The rows are grouped in 4 different ways at once. Each group adds its own fixed numbers to the row, and there is some noise. The rows also spread widely along 11 directions, which tell nothing about the answers.
Some rows, each with its group in each grouping after it:
[ 14   8 -10 -24 -20  33  31  23  -8   0  -5 -10  30  20  -6  20   0 -12
  13  13  16  13  22 -28   9   7 -23  -7 -26 -21   8 -11   4  18   9  -5
  30 -20  19  12 -20  21  29  12  -9 -19]
U W Selum Z232
[ -3  -8  16 -12 -22 -14  21  22 -10 -40  10  10   6 -38 -12 -28  26  19
  24  25  16  28  35   2  -6  -4  11  14  12   0  10  -5  17 -28  27   5
  -7 -53  14 -18   3   1  -6  11   6  29]
H P Senes Z871
[  2  14   4   0  -4 -27  -7 -29  24   4 -12  -2 -11  -4  -5 -27   4  -6
 -42  33 -18  -2 -15 -29  -6  -9  -2   3  26  12 -31 -12   0  -2 -34 -30
  12   4  15  -2 -11   5   5  -9 -22 -19]
Q P bev Z82
[ 16 -14  29 -26  -1   7  -3  43 -31 -29  -5 -21  -2 -37 -28 -10  35 -21
  11   7  14  48  22 -36  15   3  -1   2  14 -29  -6 -10  -8 -23  10  13
  17   3 -16  18 -17  24  -8  -1   5  32]
F L Selum Z82
[-20  18  20  14 -18 -21  -7   0  19   0  -4  12 -13  -4 -10 -30  -4 -23
  23  -2 -22  36 -16 -13 -23 -49   2   7 -17   1 -15   4  30  23  25 -19
  -8 -26  29  -9  -1  -2  16 -11 -11 -16]
T W sipos Z232
[-18  -8  32  13 -18 -17  -2  16 -17  -9  -7  36   1  -2   0  -2   3 -24
  -4  15  12 -14 -48  19   7   4  33 -17  23 -10  17  11  16  -7  35  34
  -6 -31   4 -24  10 -38 -13   9  -3  22]
T L sipos Z871
[  7 -11  21 -10  -8 -17  -3  23   7   3 -27  20 -11 -24  14  -5   8 -20
 -31  61   3 -41 -24 -12  -7  -8  12 -20  29   5  -5  -2  21 -18 -15   2
  14  -1  -6   0   6 -34  -8 -19 -14  -9]
U W Senes Z232
[-24  30  16 -14   3 -23  13  -3 -37   2  -8  15  29  24 -16 -13   6  14
  34 -21   4  28  -2 -13 -20  22   6  -4  -7  19  32 -14  -9  16  20  15
  -4 -30   8 -26  -5 -14 -20  33  -9  41]
F W muti Z232
[-14  21  -8   0   1  19  25  -6  20   9   2   0  13  36  -2   5 -14 -17
  -1   3 -29  -4   1 -26   1 -17  -9   2 -23  -4  -6  -2  10  30  14 -18
 -10 -10  26   2 -25   7   8  10 -14 -26]
H L muti Z82
[ 13  21  13 -27  -4  -1   5   2  -7  -4  -5 -13  10 -16 -10 -33  21 -22
   4  -8 -16  31 -10 -14 -17   5  38 -14 -14 -11 -15  -8  -6  11  16   4
  15  19 -19 -12  -4  14 -11  28 -24  14]
X W bev Z232
[-27  15   9   8  18 -37 -10 -23  30   3 -27   7 -22  -4   2 -20 -11 -14
 -20  25 -38  -9 -17 -35 -40 -37  -2   2  18  12 -14 -13  19  10 -25 -31
 -10   9  19   4  -9  -8  -5  -5 -29 -12]
Q W muti Z82
[-17  -2  -6   1   2  10   9  12  12 -17 -30   5 -11   0   0  29 -17  -7
 -17  38  21 -13   3 -24 -14  -5 -26   0   7 -15  20 -12   7  -6 -20   1
   6 -24  28  23  -9  -3   1  -3  -8 -15]
X P Selum Z232
[ -8   7  19 -23   2   6  16  36 -15 -21  -6  -2  19 -18  -8 -14  27 -17
  44 -11 -12  33  16 -12 -24  -7  31  -3 -16 -15  14   5  23  16  52  17
   3  -3 -10 -11  -5   0 -19  39  -5  42]
Q W Senes Z232
[ 17  27  -7  10 -18  19  -2 -34  33  13  14  -9  -1   6  -9 -20  11 -48
 -28  -5 -14   0 -35 -16  28  -8  13  -4  -5 -16 -54  -4 -11  26  15 -12
  28  15   4  -7 -23  37  15   3 -35 -56]
X P sipos Z871
[ -8  31   5   2 -19 -28  -9  -3  20  -6 -22  10 -16 -15   5 -34  -8 -17
  13  14 -18  25 -25   2 -37 -30  18 -13 -18   8 -14  -3   3  11  -2  -7
 -25 -25  23 -21  12  -2   6 -14 -21 -13]
F W Senes Z232
[-36   0  45 -14  18  20  10  24 -32  -2  29  19   9  -2 -15  10  11   4
  23   1   0  -8  37 -33  -5  13  12  18  14   5  15   3   1 -14  23  33
 -19 -25 -18   0   0 -20 -17  38  -4  52]
Q L Selum Z232
[ 30   3  -3 -13 -11   2   2  15 -22 -13 -23 -18   1   3 -22  10   5 -27
 -11   2  20  36 -26 -29  28  10 -17 -20   2 -39   2 -21 -14  11   8  -9
  48   6  14   7 -25  24  11  -9  -4 -13]
T L sipos Z871
[ 22 -10  42 -12 -30 -21  -3  33 -14  10 -17  11 -16 -41  -1 -26  -1 -35
 -31  63   6  -2 -29 -22   7 -16   3 -18  17 -11 -16   6   0 -26 -27  -4
   5 -15  -6   2  15 -28   7 -57  11 -13]
F W Selum Z82
[-10  13  41 -13  -2 -19  -1  -8 -31   2  12  12  14   2 -20 -31  15  -9
   3   1  -3  18  -6 -25   6   5  16   4  23  15  -4  -4  -3  -3  13   8
  12  -8 -12 -19  -2 -15  -1   5  -4  27]
U W Selum Z82
[-21  13  23  11  -2  36   7   9  21  15  19  10  -8  10  -8  11   0 -43
   2   5 -30  -8   3 -47  14 -36  -5  12 -10 -10 -29  15  23  26  20 -11
   1   1   3  15 -19   5  15  -5 -15 -40]
T W Selum Z232
[ 19  16  -9 -29  -7  37  36   9   1  21  -8  -9  39  22  15  25  -1 -29
 -33  21  -1 -35 -24 -15  20  33  18 -26 -14 -31   0  -2 -19  19   9  24
  20  23 -20 -10 -20  -4  -2  26 -22 -21]
H W Senes Z82
[-24  -3   0  18  -8 -24   3   7  17 -53 -26  14 -23 -48   4 -28   3   1
   9  37  12  13  -3  24 -36 -27   8   5  11  -5   4   1  15 -28   6  17
 -37 -52  30 -12   8   0 -12  -2 -17  14]
H P muti Z871
[-14  12  31  -7   0 -31   2   2 -23  18 -12  26  10  20  -6 -11  -2 -15
 -11   5 -14  -3 -30 -22  -6  -1  10 -11  16  11  14  -2  12  11   9 -10
   3  -9   6 -12   0 -34 -15  -2   2  20]
Q L muti Z82
[-38  13  23  28   3  17   1 -16  18 -16  28  22 -14  -4  -7 -16   4 -23
   5   7   2   1  -1 -10  11 -17   7  34  21   4 -20  13   6 -17  26  24
 -30 -38  16  -8   1   3   7   7 -17 -11]
X W Selum Z82
[ 38   6 -20 -22 -36   0  27 -12  15   6  -1 -11  26   7   5 -19   8 -24
 -17  26  10  10 -10  -6  15  12   2 -16 -15 -21 -23 -20  -1  18  -2 -16
  35 -10  23 -17 -14  25  35   2 -23 -33]
Q W sipos Z82
[  0   2   9  22 -11  23  -7 -14  12   5   2  20  -8   2   5   4  14 -39
 -39  28  25 -40 -57   7  42  20  13  -6  40 -17 -24   9  -7  -7  21  29
  22 -10   1  -5 -10 -10  -3  -2 -20 -30]
X P sipos Z232
[ 23  26  -8 -25 -12  48  25  21  -5  16   5 -12  25  26  -6  26  -5 -15
   3   5   0  12  21 -40  23  19 -22  -5 -33 -17 -11 -11 -24  20   0  -7
  12 -10   8  10 -22  23  13   7  -5 -26]
F L Senes Z232
[-31   6  45 -14  16  30  21  40 -49  -9  32   9  18   5 -21   4  27 -10
  28 -13  15  25  14 -28  26  23  13  14  15 -19  18  15  -3 -20  51  55
  -8 -25 -11  -7  -5 -16 -20  34  11  49]
Q W bev Z82
[-18   5  31  11 -29  -8   0   6   3  -4  18  41  10  13 -11 -20  24 -20
  10   7  -4   0 -22   1  32 -14  24  11  18   9  -5  26  45  11  55  -9
   9 -41  12 -22  -4 -27  -3  -5   5  -5]
T P Senes Z232
[-16   1  15  -3 -11  13  19  -6  11  26   0  33  17  25  12  28  -9 -13
 -38  50   2 -61 -16 -23   8  15   2 -14  19   5   7  -5  15   7 -12   9
  10 -10  -7   0  -5 -35   0  12 -22 -18]
T W Selum Z232
[ 17   7  -7 -35   9   4  20  13   4  -6 -36 -14  19 -12  14   9  10 -26
 -20  24  -4 -18 -22  -3 -23  21  34 -35  -8 -34   9 -15 -11   9  -1  23
  15  34 -24 -12 -10   3 -13  35 -29  12]
Q W Senes Z82
[ 15   6  22 -25  -6  17  10   4 -16  27   7   3  25  15  -6  14   8 -11
 -24  21  -8 -23  13 -44  17  30  -1  -9  15   2 -12 -13 -13   7 -13  -5
  27   8 -21  10 -15  -6  -6  16 -13   1]
F L Selum Z232
[  9  -4   9  16  -3   9  -7   2  -2 -28  10  -6 -11 -21 -25 -21  40 -27
   6  -1  20  30 -10 -20  42   0  -2   6  28 -24 -33  -7   4  -9  34   8
  30  -7   9   4 -26  32  11   0 -18 -13]
T W sipos Z232

New rows, each followed by its group in each grouping:
[ 12  23   0 -24  16  46  21  14   5  17  -1 -31   9   8  -2  17  -3 -29
 -19   6 -18   6  -2 -53  10   4  -5  -8 -24 -35 -18  -9 -21  18 -12   5
  14  34 -14  17 -21  24   8  13 -21 -24]
Q W bev Z82
[-12  37   8 -16 -16 -15   4   1  -5  19 -19  10   3  17   0  -6 -38   8
   4  18 -11  15  -2 -22 -47  -8 -10 -12 -34  18   8 -12 -17  14 -35 -10
 -28 -40  17 -11  12 -11   7  -9 -13  -1]
F L Selum Z232
[-16  30  19   1 -16   8   4   6   2  21   8   4   8  22  -5 -16 -14 -33
   8 -14 -31  16 -24  -7  -7 -22  20  -3 -33  -7 -11  17   0  29  31   4
 -22 -11   9 -23  -2 -13   6   2  -6 -10]
H L sipos Z82
[-14  -6  37 -25   0 -21   9  31 -27   2  -1  -1  14   0 -21  -3  23 -10
  15  -1 -11  33   8 -45  -6 -21   2   5  -2 -10  19  -5  28   9  28 -13
  22   1   2   2 -14 -15  -8  12   8  26]
T W sipos Z82
[ 44 -20  -6 -29 -12 -14   3  19   0 -32 -47 -32   0 -35  -8  -4   4 -20
 -26  35  14  24  -4 -18 -15   0  -3 -29  -3 -36  -5 -31  -5  -6 -28 -11
  26  21  -2  13 -14  29  11  -9 -23   0]
T L Selum Z82
[ 17 -15  36 -29   9  -1   7  26 -50 -10 -12  -5   7 -39 -14   0  23   0
 -24  42  31  -7   9 -45   7  31   0 -12  41 -10   8 -21 -20 -41 -22  29
  32   7 -37  11  -1 -11 -17   2  -6  37]
U W Selum Z871
[  5 -14  19  -8 -11 -13   2  30  17  -5 -16 -12 -12  -8 -11  -2   8 -35
 -10  28 -14  21  -4 -51   5 -47 -21   3  -1 -25  -8  -7  38  11   2 -40
  30  11  21  23 -24   5  13 -28   0 -32]
T W sipos Z82
[-16   5  19  11  -2  -6  -6   2 -23 -26   8  25  -3  11 -22  -6  17   4
  18   2  20  23   0 -14  24  14  -7  13  36   6  14  -1   2 -13  33   9
  -5 -51  23  -7  -4  -7  -4   0  -1  21]
T L Senes Z232
[  9   7  10 -33 -12  -9  21 -10  10  29   4  -1  31  16  -3  -3  17   3
 -38  29 -34 -28  13 -48   1  -2   6   0  10  17 -11 -14  14  19 -10 -43
  33  22 -10   1 -20 -15  -5  12 -10 -15]
H P Senes Z82
[ 11  -8  29 -29 -23 -16  10  60 -25 -27 -13  -6  -1 -35 -18 -20  15  -8
  30  14  12  55  18 -12 -12 -14   3  -2  -8 -18  16  -2  13 -19  14  -1
  -9 -31  12  -4   4  -2  -4 -20  21  32]
F L Senes Z82
[-28  11  27  11 -13  21  17  17   7   4  27  30  -3  11  -4   1   1 -13
  21  13  -5  -3  15 -25  11 -26  -6  26  -2   3   1  18  30   3  39  -3
 -17 -53  27  -1   3 -15   9  -2   6 -14]
X W Senes Z232
[ 25   5  17  -9 -46 -44   0  -4 -13 -17   0  20   4 -36  -6 -67  24   3
   1  38  19  32  -5  11   6   4  22  -9  25  18 -14  -8   7 -19  16 -15
   7 -56  16 -37  20 -12  13 -24   0   7]
H W Senes Z232
[-43  14  62  11   9   0 -11  35 -22  -9  14  18 -27 -19 -20 -18  10 -28
  16  -3  -8  26 -10 -34  -1 -29  15  31  22  -5   1  29  10 -26  34  26
 -26 -22  -2   0  11 -32 -22 -12  10  24]
X W bev Z82
[-15  -3  -1  20  -5  -1   7   4   6  -7  -4  21 -12  10  -1  17 -19  -8
 -14  33  21 -15 -10 -17  15   5 -22   3  19 -10   5 -10  -3 -15  -7   7
  -2 -38  39   2  -6  -8  11  -9  -8 -11]
Q L sipos Z871
[ 21   6  42 -18 -34   5  22  33 -21  22  19  13   9 -28  -3 -21  -2 -31
  -2  31   6  15  -1 -24  13  -2  12 -10 -16 -12 -10  14  -1  -3   4  12
   5 -35 -16 -14  13 -12  17 -27  12  -1]
Q W Selum Z871
[ 14   2   9 -21 -33 -28   7  18  23  -8 -22  -3  -1 -22   5 -28   4 -24
 -10  30 -16  18 -14  -6 -24 -37  18 -15 -15 -11  -6   4  33  16   5 -35
   8 -10  20 -16   1   0   9 -17  -1 -10]
Q P Senes Z82
[ 15   9  -3   0  11  30   2 -34 -24 -12  11  -3  17   8 -22   7  30  -8
 -24   3  38  -5 -11 -29  52  63  -3  -2  51 -13 -22 -28 -40  -9   6  34
  41  14 -18   1 -30  29   1  29 -35  -1]
T W Selum Z232
[ 38 -23  15 -23 -40 -15  10  39  17   0 -20 -10   5 -15  -7 -11   7 -42
 -19  38 -12  11 -13 -23   6 -33  -2 -20 -11 -29 -16  -5  39  19   3 -42
  33   6  17  13 -15   3  22 -29   4 -30]
T L sipos Z82
[ -6  -7  25   4 -18 -18  -5   1  -3 -28  16  20  -5 -32 -15 -47  32  -5
  21  27  10  22  26  -7   2 -17   8  19  25  15 -22  -2  26 -25  22  -5
   0 -47  16  -4   7   8  14   1 -10  10]
U W Selum Z232
[ -6  13  -8 -22  12 -10  10  -3 -12 -10 -37   4  14  17  -3  22  -1  12
 -15  20  19 -10 -16 -18 -17  28  -3 -21  16  -3  31 -30  -9   4  -7  11
  15  -1   3  -6 -10 -11 -11  23 -24  14]
T W Senes Z232
[ 23  -7  16 -12 -34  13  13  24  37  21  -3  18  11  -7  19   0   1 -36
 -33  49 -28 -48 -17 -12   8 -18  23 -21 -10  -7 -22  13  34  16   3 -22
   8   5 -10   2  -3 -20  10 -12 -15 -35]
T L Senes Z232
[ -9  -2  35 -16  -3  -2  15  15 -15 -20  31  11   7 -27 -25 -27  38  11
  32  10   4  25  52 -33   6  -1   8  29  19  15   0  -6  15 -18  39   0
   5 -38  -1   0   0   3  -4  20   4  29]
X W Senes Z232
[-23   8  14   3   0  36  12  -2  27   4  24   1   4  18  -7  15  -5 -27
  -1   3 -22 -10  18 -35   9 -21  -5  24 -15  -8 -14   6  18  12  18  -5
 -11 -13  14  16 -18  16  16  17 -16 -23]
X L Selum Z82
[ 11   5  21 -24  -6 -35  -2   8 -13  25 -23   1   1   7 -26 -14  -5  -6
 -15  26 -37  13  12 -70 -10 -29 -23   0   4  17   2 -22  26  23 -22 -71
  37  11  17  27 -20 -17  -4 -28   9  -6]
H L muti Z232
[ 11  16  34 -44 -29 -31  20  -1 -25   0  24  -3  41 -10 -10 -53  28  23
  12   0 -10  37  26  -5 -23  23  33   3 -14  22  -3  -8 -11  -1   4   1
  -7 -30 -14 -38   7  -1 -12  33  -9  47]
F P bev Z82
[  8   1  38  -5 -35 -32   3  34 -14 -20   2   3   4 -33 -18 -63  27 -40
  42  -4 -13  67 -10   2  -2 -51  20   3 -21  -8 -13  20  40   6  48 -17
  -1 -31  15 -14   3   4   9 -25  11  10]
U W muti Z82
[-25  45  25 -26  13  13  18  30 -25  15   1  -7  12  26  -9   5 -31   1
  23 -23 -24  39   5 -33 -36  -5   1  -1 -50 -11  25   5 -26  17   3  16
 -36 -14   6 -12   4 -13  -6  13   5  29]
Q L bev Z82
[-13  15 -10  17 -24  20   3  24   4 -32 -17  12  -3  14  -2  -3 -14 -38
  30  -9  16  33 -37  29  -1 -14   7 -10 -30 -35  13  21  20  11  51  18
 -17 -45  52  -6   1   6  11  -3   0 -13]
X L bev Z232
[ 10 -18  -9  -5 -10  24  18  24  14 -35 -21   5   8 -23  11  14  21  -8
 -16  51  33 -34  -3  11  14  21   7 -12  26 -18   0  -3  10 -27   7  31
  15 -16   5   4 -11   4  -5  16 -18  -4]
U P Senes Z232
[ 12   4   3 -22  -4 -22   8  -3  -4  -5 -26   7   6  -9  -2 -10  12   7
 -19  39   1 -11  -2 -24 -20  11  10 -16  23   8   8 -27   0  -1 -12 -17
  20   0   2  -6  -4 -13  -7  10 -14   5]
H W Senes Z232
[ -9   5   1   3 -11  19   9   1  35 -32  22  -7 -10 -26 -12 -22  23  -1
  23   7  -4  24  47 -15   2 -28  -3  35  -7   0 -29  -4  20  -2  26 -18
 -12 -41  30   4 -10  40  13  11 -17 -17]
X P Senes Z232
[ -9  14 -12   2  18   8   3 -13 -29 -24 -22  15   4  27 -15  24   4  17
  -1   4  42  -1 -13 -15  16  49 -15  -7  40  -6  31 -29 -28 -15  10  24
  13 -24  21  -7 -14   0 -11  25 -12  23]
Q L Senes Z232
[ 11   7  13 -17 -22  24  29  30   0  -1  30 -11  22   7 -21  -7  15 -20
  39 -17 -24  43  54 -45  19 -28 -14  25 -42 -12 -17   0  26  24  31 -33
   8 -25  23  16 -26  40  14   7   5 -15]
F L muti Z871
[  4   8  25   7   3  -1 -14   3   0  -2  -6  10 -27 -23  -7 -15  16 -17
 -19  34   3  -3 -19 -30  14  -3  -4   2  37   5 -26  -5  -9 -23 -10   5
   4  -7  -4   1  -2  -6  -6 -24 -11 -12]
F W Senes Z232
[ 18 -24  17 -30  -3 -23  16  31 -18 -13 -27  -9   7 -31  -1   4  15   7
 -24  63  30 -17  11 -30  -7  13 -16 -13  30 -11  20 -31  -3 -36 -31   7
  27  -7   1  15  -2 -14   2 -11  -4  11]
U W sipos Z82
[-20  17  28 -30 -10  13  24  56 -32   3  -9  -4  20   6  -5  14  -9 -10
  13   4   2  28   0 -14 -19   2   7  -7 -35 -22  30  13  -2  -1  11  26
 -15 -20  -6  -8   3 -26 -20   9  14  31]
F P bev Z82
[ 10 -34  21   0  -5  -4   5  10   7 -12   6  14   2  -8  -8 -12  40 -23
 -29  51   5 -24  -2 -34  41  -6  -4  10  57  -6 -19   2  41 -26   9 -20
  46   0  12  16 -22  -8   3  -8  -3 -14]
U W bev Z82
[-24  15   5  10 -18  13   8   5  38  17  -1  17   6  13  20  -2  -9 -40
   0  15 -34 -25 -24   3 -22 -29  24  -6 -32  -4 -15  12  23  31  18   8
 -14  -1   8 -12  -4 -17   2  16 -30 -30]
F W sipos Z232
[-16  -8 -10  12  13  20  12  -5  26 -21 -22  11   0  11  12  29   6 -26
 -24  32  16 -43 -26  -3   9  10   9  -7  31 -23  10  -2  12  -8  18  26
   6   3  13   2 -14  -8  -8  24 -24 -14]
X W Senes Z82
[  6 -25  13  23 -13  21   4  24   6 -29  -8  26 -14 -12   0  21  12 -26
 -24  46  30 -28 -26   1  45  10  -4  -5  45 -27   2   9  15 -34  16  19
   8 -31  16   3 -11 -15   0 -19   0 -12]
T L Senes Z871
[ -7 -20  -4  19  -5  -3   3   6  19 -37 -15  22 -11 -25   9 -11  12 -16
   1  40  22 -23  -8  16   2  -1   2  -3  33 -13  -2  -5  24 -27  10  16
 -11 -38  29   4  -3   3   0   5 -22   4]
Q L muti Z232
[  1  -9  11   1 -41 -20  17  29   5 -23  -5  32   3 -16  15 -20  -5  -6
   4  46  26  -2 -14  31  -5  -8  12 -11   5  -5  15   9  18 -23  15  12
 -28 -73  38 -26  21 -28  17 -21   6   8]
Q L Senes Z82
[  2   7   7   4   4  -1  -1  -5 -15 -33 -10  -7   6 -13 -10 -17  29 -25
  -1  -6  20  20 -40  11  14  21  28 -13  21 -28  -9  -7 -19  -5  31  47
   8   4 -12 -23 -12  13  -7  27 -31  20]
T W sipos Z82
[-20  21   3 -30  17  32  32  33  -1 -19 -11 -17  23  -1  12  18  -3  -3
  25  -5  -3   5  17  -4 -43   4  18  -9 -40 -22  19  -5 -14  10  19  48
 -32   6 -16 -11  -5  15  -9  50 -25  22]
U W Senes Z82
[ 53   4   3 -48 -32 -40   8  -5 -29  -8 -16 -16  41  -6 -20 -42  31  -6
  -8  -2  -7  48  -8 -11  -2  33  33 -31  -1  -5  -7 -29  -4  16   5 -35
  56  21  -8 -15 -15  17  -9  24 -10  27]
F L bev Z871
[-14  27  -5  -2 -11  23  15  -3  34 -11   8 -10  -1 -14  15  -9  -8   1
  12  10  -2   0  12   7 -32  -4   6   1 -37  -4 -25  -5 -17   5  -7  27
 -42 -31  -1 -23   3  24  13  25 -43 -13]
T P sipos Z232
[ 17  26  21   6 -20   5  -8 -10  12  13  15  -7 -20 -34 -12 -40  12 -15
 -26  31 -12   9  -5 -31  16 -12  -5   8  11   5 -60  -5 -26  -9 -19 -11
   3 -12  -6  -3  -4  15  13 -36 -22 -33]
H P sipos Z232
[ 27  -2  18  -7 -19  11  12  -3 -13  -1  19  10  14  -4 -17 -15  40 -17
 -11  20  14   0   1 -26  53  24   5   7  34  -2 -19  -9   7  -5  31  -9
  45 -14  -1  -1 -12   7   8   1  -2 -11]
X W Senes Z232
[ 34   1  13 -23 -38  14  21  27 -19   4   9   1  30   8  -8  -6   9 -19
 -12  19  21  16 -20   4  33  27  11 -21 -11 -24  -2   4  -6  -4  13   8
  14 -27   4 -16  -3  -5  12 -11   2   1]
T L bev Z82
[-23 -13  -4   9 -12  12  15  21  26 -33 -20   4   0   8   3  15   2 -30
  -5  20   9   1 -18   5  -2 -19   4   2  -1 -31  18  15  40  -3  28   5
   5 -23  38   9 -14  -8  -1   8  -1 -14]
X P bev Z82
[  4   5  15  -4 -22   0  -5  26  36 -12  -3   0 -17 -33   3 -28   5 -20
  17  23 -34  14  19 -12 -27 -46  10   5 -21   1 -29   6  25   3   3 -26
 -22 -19  16   2   2  12  10 -12 -14 -18]
F L Senes Z232
[  5  15 -18  14   0  25   9 -23  26  -9   4  -4 -11   3 -10  -9   5 -11
 -19  27   1   0   6 -29  23   1 -21  13  21  -6 -31 -13  -7  -6  -8 -13
  11 -15  30  11 -24  24  21  -4 -27 -44]
H W bev Z232
